The rows of a group lie close to one hidden flat surface of 10 dimensions, which may be shifted away from zero. Surfaces can cross.
In the rows, zero is written as 128.
Known rows, each followed by its group:
[128 174 129 123 133 112  95 121 132 142 123 211 160 162 141] | (0)
[161 135  47 134 131 137 145 111 129 161 136  96  73 105 150] | (1)
[ 95 117 136 156 148 109 136 137 100 132 159  92 131 138  79] | (2)
[119 182 110 152 123 115  89 126 111 167 107  94 160  95  86] | (1)
[158  78  81 135 115 154 126  51 111 136 111 170  82 135 141] | (3)
[130 107  84 117 139 132  97 114  91 111 176 134 130 184 149] | (2)
[ 91 156 162 134 118 117  79 102  82 101  95 116 193 105  91] | (1)
[139 148 171 142 152 126 118 184 137  79 171 101 137 166  77] | (2)
[123 208 170 159 126  90  95 113 151 161 137 111  98 124 159] | (0)
[141 112 173 131 138 171 160 120 135 161 145 144 133 102  90] | (1)
[127  91 122 143 140 130 127 110 152 188 145 111 126 182 102] | (2)
[181 165 126 146 116 145 124 142 142  74 150 154 135 113 140] | (0)
[140 194 136 137 115 105 103 166 107 156 168  97 151 112 117] | (1)
[146 129 130 134 121 117 164 125 148  96  83  90  83  79 137] | (2)
[211 123 125 174 100 184 130  95 139  55 166 136 109 111 143] | (0)
[143 101 172 146 100 155  80 123 163 182 132  73 138 172  74] | (1)
[126  91 116 148 110 127 155 116  95 104 133  90 166 148 103] | (0)
[112 156 113 197 166 111 147  83 108 105 197 170 166 125 156] | (4)
[ 58  83 129 121 162  99 169 115 143 116  76 182 101 128 127] | (1)
[132 126 139 132 141 148 122 182 164  79 158  88 126  78 164] | (3)
[147 182 142 167 127  92 148 130 121  72 162 127  68  98 167] | (0)
[143  89 112 132 156 120 187  95 139 140  99  75 123 148 101] | (2)
[ 86 139  94 121 169  89 155 124 161 193 114 140 115 196 134] | (3)
[152 115 140 177 107 120 158  79 122 102 156 110 137 145 136] | (0)
[ 94 118 132 143 123 139  83 135 133  54 122  92 148 119 117] | (3)
[145 124 112 129 147 146 161 174 131 136 157 156 136 108  93] | (4)
[ 80 101  70  80 142  81 130 147  80 102  91 106 152 126 160] | (4)
[165 129 100 189 128 142 119  50 132 163 152 100 121  97 149] | (4)
[127 147 133 124 131 121 162 101 110 109 115 190  50 156 112] | (3)
[107 108  95 152 121  97 107 159 128  68 166  95  81 180 136] | (2)
[ 98 141 136  90 139 122 131  99 152 175  99 107 125 166 165] | (4)
[ 87 104  85 115 142  78 142  95  91 100 107 148 121 156 172] | (1)
[130 170 111 139 156 134 119  98 119 136  75 118 105  86  76] | (1)
[ 94 103 173  68 111 144 131 154 131  99  78  97  89 126 114] | (4)
[145  90  88 135 155 154 119 104 100 154 179  93  91 173 105] | (2)
[116 146 100 115 106 140  71 129 102 110 118  94 177 139 126] | (0)
[139 130 104 131 153 100 130 144  86  92 143 197 159  57 167] | (3)
[133 102 128 165 100 142  98  53  94  98 139 153 131 162 124] | (0)
[ 92 135 155 117 133 117  81 142  55  78 168 158 127 137 121] | (2)
[114  49  93  91 134 135 136 121  83 161  83 113 171 105  96] | (4)
[113  41 116 152 122 113 161  47  89  97 137 126 109 155 142] | (0)
[126 133 117 161 103 102 157 126 107 113 136 176 107  90 140] | (2)
[100 181 146  93 142  76 109 173 145 147  97 134  95 123 150] | (2)
[134  88 174 111 139 114 153 137 123 161 122 202 111  73 140] | (3)
[104 131 178 152 102 108  76 118 165 130 100 158 104 174 118] | (0)
[ 98 166 163 153 133  55 145  98 119 137 138  83 133 132 176] | (0)
[160 163 127 135 145 139 108 109  86 126 137 118 137 133  74] | (1)
[158 125 122 114 123 137 106 114  67 142 117 169 189  41 118] | (3)
[109 140 118 128 146  87 125 167 105 120 147 144 161 154 113] | (1)
[125 160 114 140 138  98 137 118  95  84 141 134 113 104 161] | (4)
[ 76 113 109 193 151  83  83 154 178 112 115 125 118 108 127] | (3)
[121 162 148  78 121 131 115 158 140  77 103 131 127 143 159] | (3)
[102 118 104 139 136  84 111 160 120 108 113 133 127  82 142] | (3)
[ 92 162 200 138 160 140 147 110 121 134 144 128 159 104 102] | (4)
[113 185 140 117  96 139  37 178 141 108 134  91 177 112 148] | (2)
[130 177 145 131 152 122 113 145 111 135 122 180 187  86 102] | (3)
[135 107 128 148 136 177 139 124 131 168 140 134 184  96  93] | (1)
[ 91  85  87 186 154 115 117 133 190 162 151  87 129 146 146] | (4)
[ 73  92  98 158 177 112 165 131 167 167 158 112  99 154 135] | (4)
[164 114 104  69 120 155 166  93 139 189  87 119  47 156 156] | (4)

New rows. What belongs after each?
[147  91 117 160 107 171  86 155 150  74 133  74 113 127  85] | (1)
[129 167 114 105 120 137  64 120 134 128 125  68 120 110 189] | (0)
[143  99  92 143 114 154 120 146 111 124 177 116 191 127 126] | (1)
[103 152 144 131 143 113 118 117 113 196 132 121  72 101 115] | (0)
[ 91 107 141 153 151 106 142 139 134 129 100 151  88 128  63] | (1)
[104 112  98 167 145  95 155 144  78  77 175 105  94 132 107] | (2)
[ 72 130 183 165 143 138 109  65 144 143 127  65 131 106 139] | (4)
[155 109 119 109 139 149 129  94 107 129 116  83  88 115 123] | (2)
[121 201  97 115 152 110 104 180 107 107 148  72 168  94 129] | (2)
[108 114 104 181 150 104 129 166 116  62 170 146 155  94 123] | (4)
[124 116  67 197 146  94 112  64 134 172 145 102 133 122 168] | (4)
[117 111 130 145 100 157  89 173 181 103 115  73 121 101 117] | (1)
[131 163 172  97 125 124 119 157 160 119  72  96 127  96 128] | (2)
[103 140 118 136 154 105 136 123 156 179  74 132  87 123  88] | (1)
[118  88 128 121 100 167  58  92 147 175  95 160  73 157 101] | (0)
[ 79 149 158 102 161  96 156 165 169 110 118 134 102 171 148] | (3)
[139 106 137 149 113 137 115  81 151 153 128 130  50 135 140] | (0)
[152  91 160 129  85 145  73 103 164 139  85 137 181 157 123] | (4)
[140 171 216 105 130 135 129 158 139 129 136 133 131 115 105] | (1)
[ 99  83 126 173 151  64 122 156 119 137 120 173 116  46 126] | (3)
[131 107 138 143 111 138 123 150 149 147 114 136 116 143  69] | (0)
[190 157 111 165 109 158 164 123 165 175 138 156 170  95 126] | (2)
[139 167 139 125 117 114  82 129 140 176  81  88 159  80 128] | (4)
[ 95 136 116 107 123  56 107 135 101 128  68 107 113 103 150] | (4)
[162 173  93 178 153 106 119 144 132 168 156 138 190  82 122] | (4)
[140 155  86 166 155 175 145  96  92  91 172  94 132 115  80] | (3)
[136 134 168 172 140 133 112 177 108 111 226 180 104 169  66] | (2)
[172 131 165 109 126 189 104 170 170 128 113 175 125  99  86] | (0)
[ 40  96 153 156 158  77 139  96  80  99 130 110 131 100 125] | (4)
[143 163 109 194 106 129  94 138  79 114 158  81 103  64  60] | (1)
[158 117 162 127 136 171 108 115 130 163 170 153 156 173  95] | (2)
[131  65 107 153 114 151 137 112 122 171 162 115 148 141 108] | (1)
[ 99 154  91 121 165  93 116 197 149 116 115 144 192 159 116] | (1)
[124 119 106 118 125 116 110 126 139 176  94 130 111 114 131] | (3)
[131 138 158 112 142 141 118 128  76  71 143 104 127  91 104] | (2)
[111  98 176 125 139 213 145 106 176 134 161 117 144 166 116] | (4)
[ 98 111 169 132  97 100 126 115 114 164 137 107 109 114 151] | (1)
[ 89  98  85 126 165  83 177 129  71 113 148 133 122 111 141] | (3)
[118 160 180 129 138 111 109  85 115 142 144 112  53  78 176] | (0)
[121 131 172 148 164 162 177 144 174  97 177 119  84 144 106] | (3)
[ 97 147 125 101 173 128 166 122 140 190 137 152 184 162 136] | (4)
[115  78 140 119 141 184 149 108 132  52 109 138 124  83 131] | (1)
[127  93 158 109 143 125 124 109 159 168  84 101 104 163 106] | (2)
[ 77 177 183 139 157  88 141 166 154 130 134 134 116 119 123] | (4)
[102 148 126 125 137  94 149 125 172 115 131 156  81 190 183] | (4)
[152 106 102 150 123 135 123 134 104  75 159 109  90 126 108] | (1)
[152 135 120 120 145 117 175 123 163 172  88 106  94 117 129] | (2)
[139 136 179 142 132 116 156 102 136 117 143 115 199 124 150] | (0)
[ 86  89 171 139 107  99 140 146 112  64 113  89 140 130  97] | (0)
[152 103 162 148 106 121 155 134 172  75 101 126 115 149 123] | (2)
[105 141 149 148 110 109 118 143  95 122 140 120 159  88 107] | (1)
[118  76 104 126 115 133 105  90 109 125 135 156 125 190 153] | (2)
[141 120 170 134  93 152 100 118 163 161 114 153 104 121 123] | (2)
[138 175 139  93 107 158  98 140 117 146  88  94 161 106  97] | (3)
[149 178 147 183 124 113 151 103 108 105 173  88 119  99 144] | (0)
[112  63 179 121 107 154  97 140 180 179 122 105 179 186 103] | (1)
[106 147 123 118 101 140  54 134 124 107 106 106 124 140 122] | (0)
[120 109 133 103 119 130 119  92 122 147  83 121 153 123 144] | (2)
[103 125 117 132 104 114 108 109 112 148 126 165 146 131 153] | (2)
[143 151 133 148 100 162  94 167 136 110 134  61  86  86  87] | (0)
[150 120 166 129 126 194 113 156 133  80 152 120 200 102  93] | (1)
[122 124 143 110 118 110 117  94  99 167 132 116 132 156 150] | (1)
[138 146 112 147 134 138 126 137 130 171 156 108 163 126 104] | (2)
[103 110 150 160 109 117 108 149 132  95 134 100  72 115 115] | (2)
[151 147 112 100 154 170 135 120 125 117 126 134 191 112 145] | (1)
[137 148 196 158 137  88 157 104 135  82 154 160  71 100 172] | (0)
[ 89 154 137 103 189 186 171 118 134 149 181  97 181 129 129] | (4)
[ 86 113  66 123 147  60 109 213 131 110 104 129 184 122 140] | (4)
[144 145 174 110 136 139 133 112 135 192 110 184 178 130 110] | (2)
[136  90 100 181  88 110 169 130 128  66 136  56 125 157 101] | (0)
[106  62 103 134  83  97  96 119 118 139 151  79 107 190 177] | (1)
[144 133 151 141 133 126 152  94 116 131 143 145 201 133 133] | (0)
[ 97 150 170 119 146 120 158 158 210 177 130 145  81 185 139] | (4)
[149 109 110 103 119  95 138  99 130 185  76 176 115 160 135] | (4)
[ 75  99 123 155  72  85  78 148  97 166 159  82 213 132 146] | (1)
[129 115 128 137 123 131 119 117 156 202 117 126  81 143  99] | (0)
[157 147 116 111 130 104 149 159 129 123 163 114  57 157 165] | (1)
[176  85 116 108  99 168 114  73  91 148 101 179 119  86 130] | (3)
[127 134 156 149 122 109 159 160 132 101 131  97 146 118 104] | (0)
[128 133  98 157 120  97 105 122  96 187 150 104 134 151  93] | (1)
[133 214 160 110 144  80 147 152  76 142 162 140 138  97 133] | (1)
[140  67 105 120 140 151 131  55  99 180 137 140 142 173 121] | (2)
[101 113 213 125 114 132 140 117 152 124 115 167 114 151 106] | (4)
[159 148 184 114 152 136 175 164 160 158 144 193  84  90 127] | (3)
[ 95 141 130  86 137 138 116 162 176 117 114 112 153 177 171] | (4)
[144 154 101 126 100 129  96 165 181 134 111  78  84 119 161] | (2)
